The same things were measured in two ways. Each way mixes the same 10 hidden numbers, adds some noise and spreads widely along 6 directions of its own, which tell nothing about the thing.
In the rows, zero is written as 128.
Some things both ways: the first way, then the second way.
[104 113 125 123 117 150 104 118 134 119 123  96 133 129 132 135  87 144]
[120 128 145 108 169 120 114 157 184 121 159 136 118 166  91 160 141]

[171 115 121 155  70 117 159 138 115 104  47 154 155 155  95 147 125  87]
[126 157 143 147 121 104 123 184 156 149  99 127 127 155 144 126 102]

[138 146 151 133 107  68 176 151 153 102 108 112 118  85 143 123 171 102]
[113 159 173 129  85  81 168 129  95 134 169 125 119  61 144  85 115]

[152 147 145 122 114  92 169 151 122 152 145 128 131 112 132 129 169 128]
[111 153 154 114 152  78 114 191 170 170 101  76  97 223 121 153 118]

[147 138 142 180 177 132 130 101 128 136 142 161 126 150 152 134 132 139]
[161 112 106 153 101 162 151  79 106 104 161 153 185  76 120 138 127]

[125 191 146 103 177 117 123 106 166 167 213 136  85  72 130 114 157 144]
[119 170 135 136 139  92 147 154 170 135 131 150 145 144  97 137 139]

[212 138 125 247 150 118 153 142 107 138 106 153 171 194 113 112 167 153]
[116  88 154 158 118  99  95  94  99 136 141 136 157 120 118 123 149]

[201 134 123 192 136 132 151 104 129 147  84 192 148 170 132 149 148 127]
[121 102 131 181  98 110 135 107 129 130 109 167 184  79 139  82 138]

[120 173 138 119 190 156  93  70 123 177 202 179  73  95 151 149 155 155]
[135 117 146  88 139 126 118 117 129 105 146 135  94 105 116 127 147]

[147 102 112 144 106 146 161 139 123 130  90  77 172 134 107 133 115 143]
[114  69 181 104 156  84  67 137 149 147 125  87 125 179 120 116 154]

[ 37  61 112 101 122 140 117 127 140 103 117 103 128 140 204 121 127 150]
[127 119 112 120 158 152 143 156 160 113 167  92 113 182 129 163 125]

[ 93 123 129 153 139 139 108 124 151  90  98 122 155 147 137 118 104 127]
[122 130 185 108 132 104  77 143  90 137 159 111  86 146  72 162 130]

[143 143 128 157 153 150 119  91 157 141 104 163 110 113 148 143  96 171]
[ 82 164 123 156 140  89 190 177 192 124 136 134 140 124 156 104 167]

[126  59 122 131  74  89 152 146 106  92  93 101 142 155 126 118 110  76]
[101  86 107 146 117 142 174 109 139 104 158 140 137  56 179  77 137]

[113 228 185  44 110  69 107 177 162 154 159 171 105  54 153 132 144 139]
[130 108 117 116 142 112 109 105 119 133 100 129 125 114 142 123 141]

[ 95 112 107 100 116 132 147 166 155  61  80 102 128 114 114 120 126  95]
[142 128 150 104 173 136  87 152 140 121 116 105 105 148  85 171 134]

[110  87 120 118 117  84 132 176  97 123 206  38 128  94  77  69  89 130]
[136 159 138 107 145  64  95 126 138 168 103 178 115 125 114 140  93]

[ 80 119 112  83 123 159 109 111 163  99 108 101 131 160 155 140 142 101]
[ 97 130 124  56 180 157 147 148 119 108 170  81 118  62 155  84 113]

[ 73 117  94 100 106  86 160 162 146 105 143 127 125 123 104 101 143 106]
[107 139 158 153 158  89  86 193 149 157  53 109  98 179 134 141 122]

[143 101 148 201 159  96 138 174 112 101 122  83 157 117 169 108 111 177]
[109  72 198 150 106  61  88  67  75 138 164 155  99  79  70 125 149]

[186 156 136 187 166 121 145 120 111 168 172 139 135 136 101 114 141 152]
[131 116 111 151 132  97 117 119 168 150  84 137 175 165 136 125 143]

[167  64 101 135 147 201 130  97 125 120  60 122 132 185 127 136 101 111]
[141 171 123 136 110 102 162 111 120 137 160 162 159 103  98 143 104]

[102 148 163  73 126 149 129 118 131 132 135 117 147  97 127 153 115 105]
[135 178 162 121  80 119 150 163 110 125 150 127 118 138 102 113 115]

[ 92 123 130 181 161 118 131 135 140 110 139 121 127 112 199 129 145 197]
[156 108 102 104 148 145 123 106 150 114 110 126 156 114 162 124 131]

[ 97 119 131 129 162 137  95 109 123 156 179  89 123 118 150 120  77 175]
[102 172 145 154 104  48 147 147 114 173 112 161 132  95 144  92  82]

[ 96 171 147  95  69  73 112 122 156 123 115 178 124 121 157 151 139 100]
[108 120 111 129 157 147 131 185 173 119 114 115 126 131 164 104 119]

[146 140 132 155 122 148 145 161 148 110  57 144 157 201 183 169 144 166]
[109 110 163  47 198 111  93 134 121 142 125  71 100 118 129 145 138]

[140 127 123  90  69 105 148 146 139 110  94 135 149 115  93 121 161  64]
[143 151 113 187 105 167 157 166 140 104 163 149 182 134 118 125  98]

Other things, the second way, with their names:
(1011): [ 99  60  94 130 146 149 129 113 166 107  90 133 139  99 177  73 169]
(478): [149 134  94  85 135 139 159 125 201 110 107 128 163 145 166 101 157]
(637): [132 160 154  89 160  94 100 168 114 167 157  81 106 158 101 155  70]
(763): [113 133 135 177 122 142 178 180 159 123 170  79 149 166 129 157 126]
(791): [132  83 105 111 149  96 111  96 187 148  68 140 148 160 160 117 151]
(672): [138 131 161 156  88 120 141 116 127 105 132 166 127  94 116 115 143]
(424): [112 134 138 148 148 124 131 169 125 132 192 128 128 101 147 128  62]
(1001): [111 174 127 166 140  79 147 166 183 144 152 160 106 171 116 171 118]
(718): [112 119 155 115 121 108 139 132  94 135 163  96 101 101 138 126 117]
(83): [140 126 108 105 120 149 180 128 138 108 177  99 149 115 180 112 119]
(773): [145 103 142  95 153 119  90 123 137 148 125 109 139 147 110 147 102]
(186): [121 196 121 164 170  88 146 223 197 175 101 101 112 215 112 210  81]
(197): [100 129 172 111 143 121 137 163 125 124 168  74  90 128 107 140 134]
(281): [138 144 179 140 120  78 111 117 120 156 119 128 140 148  64 182 143]
(451): [150  93 111 155  99 137 139  80  91 111 159 146 136  85 162 123 117]
(274): [141 113 180 100 118 125 101 124  67 128 163 106 124  79 118 110  92]
(266): [131 107 140 133 105 109 133  69  98 111 136 198 144  30 138  86 143]
(455): [144 105 120 137 126 127 122 124 133 127 142 109 122 168 163 166 137]
(405): [106  77 129 120 177 143 140 123 158 101 178 113 169 104 156 112 168]
(666): [ 87 162 156 178 141 101 155 183 157 121 151 161 131  90 127 126 133]
(489): [175  96  96 122 114 143 124 106 169 107 124 146 161 162 165 122 137]
(922): [112 138 159 114 126 113 136 168 153 126 132 104 108 168 130 127 150]
(949): [157 109 118  92 139 115  79  87 157 115 134 176 137 175 111 137 162]
(572): [147 103  59 122 153 180 142 141 147 123 130  98 179 113 188 105  82]
(400): [110 122 134 131 150 142 150 171 178 113 139  96 133 158 110 127 156]
(533): [156 141 106 114  82 115 146 138 177 127 118 134 135 180 177 100 131]
(347): [112 159 120 133 133  79 123 128 124 163  62 139 161 100 157 107 135]
(460): [126 132 115 160 119 145 149 144 109 135 182 111 166  88 124 127  73]
(982): [150 144 117  93 154 136 156 127 147 117 152 104 134 105 157 158 128]
(517): [146 105 117  98 131 149 121  92 111 106 146 134 136  85 136 119 133]
(684): [114 164 106 101 167 114 151 175 150 149 100  89 133 144 185 135 122]
(377): [112 152 167 116 120  89 119 160 106 147 110 114 105 109 143 100 114]
(279): [104 121 137  66 179 123 107 157 133 135  83  81 123  88 175  80 140]
(38): [ 86 180 127  84 125 112 206 164 101 115 149  92  63  50 218  86 135]
(427): [134 174 137  70 135  97 124 143  85 148 135 119  96  99 137 121  92]
(994): [150 144 150 117 152 106  91 127 105 141 114 141 116 102 116 165 102]
(171): [146 150  66 132 141 160 136 145 154 123 107 143 157 148 131 134 104]
(785): [145 133 141 188  87 110 138 131 145 124 145 174 137 132 120 129 102]
(910): [103 154 159 109 149  75 130 153 107 161 125  92 101 117 129 136 117]
(457): [128 122 137 159 127 143 147 154 132 115 170 127 164 118 129 125 116]
(970): [121 139 176 136 122  96 141 122  96 134 202 133 111 109 101 172 105]
(383): [121 112 121 191 121 135 152 131 187 103 150 159 165 165 104 166 177]
(426): [121 100 160 134 116 156 114 136  83  96 196 140 141  72 102  92 117]
(776): [ 96  77 125 153 132 137 155 120 119 101 164 130 149  63 196  72 143]
(621): [153 165 140 138 108 114 112 140 130 132 123 167 121 149  88 155 106]
(30): [152 103 125 143 140 148 104 122 152 114 125 155 153 140  95 150 126]
(726): [ 90  98 162 105 147 122 125 131  95 116 179 110 125  69 121  91 148]
(730): [149  83 137  81 183 132  93  94 127 127 162 102 113 107 116 192 133]
(205): [143  61 142  99 163 102  50 106 157 144  95 113 120 170 121 147 149]
(494): [143 146 151 112 135  92 102 127 147 144 126 144  98 164  77 173 120]
(95): [161  84 134 129 130 154 124  90 112 113 187 127 177  81 123 130  99]
(1013): [108  87 131 172 146 128 134 124 124 123 146 133 147  79 146 127 128]
(390): [ 91  97 100 104 164 120 153 120 161 124 125 110 129  68 188  83 151]
(841): [ 93 106 122 115 150 125 146 145 143 107 123 115  95 110 175 104 178]
(848): [160  47 115  94 196 171  51 117 206 106 116 121 153 189  90 174 158]
(554): [ 84  86 147 159 124 104 137 117 116 117 129 149  90  69 127  99 151]
(752): [124 123 157 125 142 117 115 156 134 129 130 124 128 113 125 100 109]
(639): [114 173 124 158 123 128 162 176 119 127 146 135 130  75 154 107  77]
(341): [129 116 100 103 126 118 132 103 114 134  87 126 115  90 176 100 131]
(656): [ 93 160 169  97 123  56 115 176 138 161  84 118  67 140 146  91 132]
(438): [ 79 108 146  97 195 104 136 161 185 122 149 104 114 112 137 110 158]
(1050): [124  98 156 150 113 106 107 123 103 126 125 157 125  68 161  78 104]
(858): [126 126 151 138 131  99 113 149 172 133 124 140  94 187 111 163 139]
(361): [ 74  74 171 135 132  74 114 101 147 112 130 183 101  79 152  68 184]
(761): [131  95 132 150 115 158 128 140 152 102 159 130 147 124 126 104 125]
(542): [138 128 132 149  99 138 130 109 123 106 121 151 101 144  86 163 145]
(242): [104 116 141 118 141  85 120 127 123 150 103 103 107 100 167 118 137]
(772): [125 117 109 119 157 162 134 131 147  99 144 133 111 105 130 153 145]
(536): [151 140 169 108 101 102 105 154  91 149 136  82  84 184 119 155  97]
(4): [121 148 151 128 141  98 108 133  90 138 152 117  92 135  98 175 131]
(44): [135 148 107 126 132 142 137 151 140 122 137 137 167 129 150 112 118]
(61): [117 167 117 114 172 102 109 206 192 151  69 101 109 220 142 146 129]
(259): [171 122 109 107 110 143 108 112 110 125 113 121 147 135 169 121 112]
(110): [130 112 114 113 173 151 117 114 121 113 158 111 144 111 110 151 139]
(415): [132 140 176 116 133  82  64 156 133 146  97 158  85 166  63 137 110]
(950): [116 168 176 156 124  93 131 184 176 129 173 137 115 208  54 176 136]
(511): [127 128 177 141 137  93  73 162 128 155 117 130 136 171  70 148 105]
(926): [166 154 160  47 155  89  65 118  74 155 112 117  66 108 131 154  73]
(998): [135 105 117 175 131 165 134 116 167  94 111 154 175 134 105 149 168]
(885): [ 98 148 104 199 110 106 189 156 156 143 121 126 166 136 154 106 117]
(801): [119 179 107 200  98 122 210 189 187 135 107 140 197 111 169  94 105]
(8): [158 142 132 107 141 128  88 131 140 132  90 142 136 165 120 161 126]
(573): [158 120 114 106 161 156  93 128 141 111 154 126 123 160  90 182 114]
(288): [142 132 130 138 107 133 142 101  95 113 139 154 151  62 134  99 117]
(223): [176 130 125  91 147 162  97 123 108 126 105 109 152 118 109 158 107]
(551): [ 93 155 193 146 160  72 105 188 166 147 136 149  88 152  65 171 127]
(395): [172 145 132 143 128 134  90 130  91 139 154 144 116 159  84 218  80]
(1010): [125 141 121 104 174 117 105 151 172 148  88 127 127 150 116 162 114]
(178): [134 119 126 136 134 130 104 119 121 118 121 142 145 115 128 121 140]
(389): [ 99 114 171 126 143 104 133 144 151 117 177 114  95 132 110 144 161]
(786): [116 103  85 107 153 148 158 115 175  95 123 128 156 107 167  85 185]
(618): [ 97 131 137 164 100 121 174 141 103 117 154 118  88  73 154 103 124]
(396): [176 135  72 146 113 193 181 133 171 100 139 102 178 154 164 157 119]
(334): [140 126 122 129 177 145  84 182 163 135 101 102 129 175 117 153  95]
(143): [146 108 145 121 151 122  69 125 138 132  97 136 141 157 102 150 146]
(105): [146 105  95 126 147 171 115 132 148 100 147 147 177  95 142  97 114]
(181): [202 163  99 127  97 149 125 111 134 132 110 166 194 140 122 135  76]
(176): [117 159 122 118 125 128 172 166 150 121 182  86 124 168 133 135 131]

Some of these things the first way, each followed by its name:
[ 89 125 146 150 150 132  98 129 126 108 139 118 140 106 161 129  98 166] -> (621)
[ 81 115 123 128 113 102 142 141 165  90 117  99 163 136 146 113 119 114] -> (511)
[ 95 133 113 140 122  79 133 158 133 101 167 107 133  91 125  99 153 131] -> (334)
[ 83  93 112 100 101 125 127 107 158 116 128 111 157 133  97  92  90  92] -> (44)
[122 170 148  75  51  68 139 135 178 111  97 174 151 110 144 130 179  59] -> (426)
[100 148 108 125 137 101 113 100 144 119 164 145  84 104 121 113 163  97] -> (639)
[105 175 124  83 144 168  73 164 114 124 127 101  92  75 119 141 131 176] -> (926)
[156 169 125  87  92 130 135 132 147 145  90 197 120 125 120 141 175 110] -> (61)
[155 111 137 151 138 137 121 128 110 147 127 144 148 119 142 124 122 154] -> (427)
[129 155 159 171 124 115 117 133 128 130  99 167 155 129 171 147 141 164] -> (259)
[ 95 181 178 205 157  58 134 145 202 126 133 190 164 131 252 124 119 220] -> (347)
[127 204 160 106 139 110 110 149 156 127 123 162 108  90 175 149 177 147] -> (288)
[ 89 171 148 124 144  77 122 128 144 147 201 127  84 132 165 119 162 146] -> (970)
[113 114 114  97 132 157 130  92 140 135 129 139 124 133 130 132 148 101] -> (181)
[145  44 131 165 105 127 168 143  83 131 111  79 169 132 135 128  94 153] -> (83)
[116 107 118 177 129 102 171 102 158  99 101 138 131 129 161 142 121 123] -> (801)
[105 103 112 141 155  99 162  95 128 153 213 116 118 162 149 109 169 118] -> (773)
[ 85  96 113 144 100 119 114 133 127 121 112 113 150 157 147 122  93 159] -> (776)
[124 185 151  96 103  81 111 161 147 112 140 151 103  83 137 111 188 106] -> (573)
[ 97 130 132 138 105 102 125 142 154 104  86 126 138 124 155 130 102 144] -> (205)
[105  85 100 148 133 142 152  99 136 115 110 128 147 159 122 122 113 109] -> (377)
[131  88 104 161 106 105 157  80 128 105 116 148 128 171 116 118 178  48] -> (761)
[137 154 117 130 174 148 144 127 111 136 189 131 107 143  69 126 141 106] -> (998)
[102 157 142 158 168 113  84 141 109 147 189 150 112 119 152 114 129 185] -> (395)
[142 177 154 128 149 108 153 153 137 134 155 157 134  99 141 142 155 138] -> (223)
[137 143 128 117 189 148 126  99  88 156 199 191  83 155 113 130 192  83] -> (542)
[180 108 113 146 132 138 155 112 103 162 120 158 118 185 130 141 162 122] -> (791)
[132 153 128 146 151 144 119 140 123 137 152 125 144 120  99 124 110 159] -> (143)
[146 121  91 131 146 165 113  80 112 131 122 193  81 183  93 133 156  72] -> (772)
[ 85  90  97 108 126 140 109 102 114 108 140  78  95 103  85 110  97  98] -> (785)
[151 177 189 150 131  91 132 159 131 145 142 128 142  61 190 141 162 185] -> (176)
[133  89 138 129  94 114 155  79 106 151 126 141 139 117 111 133 117  89] -> (533)
[110  71 115 137 133 119 145 131  89 152 188 125 138 117  93 101  80 138] -> (841)
[ 96  95 139 184 145  98 112 167  96 109 141 101 137 111 179 112 108 193] -> (451)
[115  66 109 162 135 138 136 109 124  97 100 128 144 171 136 114 119 104] -> (517)
[101 119 125 127  80 125  91 132 160  78  66 111 163 102 132 120  83 120] -> (105)
[ 69 117 108 128 130 135 106 129 152  84 126  84 112 135 121 119  78 129] -> (551)
[143 156 142 123 135 112 117 126 104 159 174 166 123 144 135 143 159 125] -> (1011)
[151 107 127 180 125 138 147 128 128 101  93 112 144 150 138 131 147 133] -> (950)
[173 220 176  97 108  87 149 189 124 122 121 127 115  92 121 159 195 103] -> (197)
[150 132 131 122 147 122 106 103 109 160 180 177 127 128 124 108 152 109] -> (171)
[ 88 129 122 127 151 105 124 133 134 134 161 134  85 108 171 128 117 170] -> (186)
[109 109 139 159 147 117 151 140 117 117 140  77 141 111 128 131  93 147] -> (763)
[116 150 140 132 149 149  89 111 140 134 128 152 117 137 155 144 104 159] -> (266)
[141 133 120 123 147 144 142 121 118 145 153 119  88  94  99 132 112 143] -> (982)
[137 149 159  84  86 112 149 170 117 135  84 139 146  88 149 156 158 125] -> (536)
[111 110 132  98  74 104 165 170 144  87  68  90 167 119 138 138 129 100] -> (274)
[144 179 191 124 111  47 148 178 113 154 169 137 135  85 164 139 147 149] -> (718)
[132 123 121 124 171 165 107 119 101 124 147  99  96 116 106 127 122 128] -> (494)
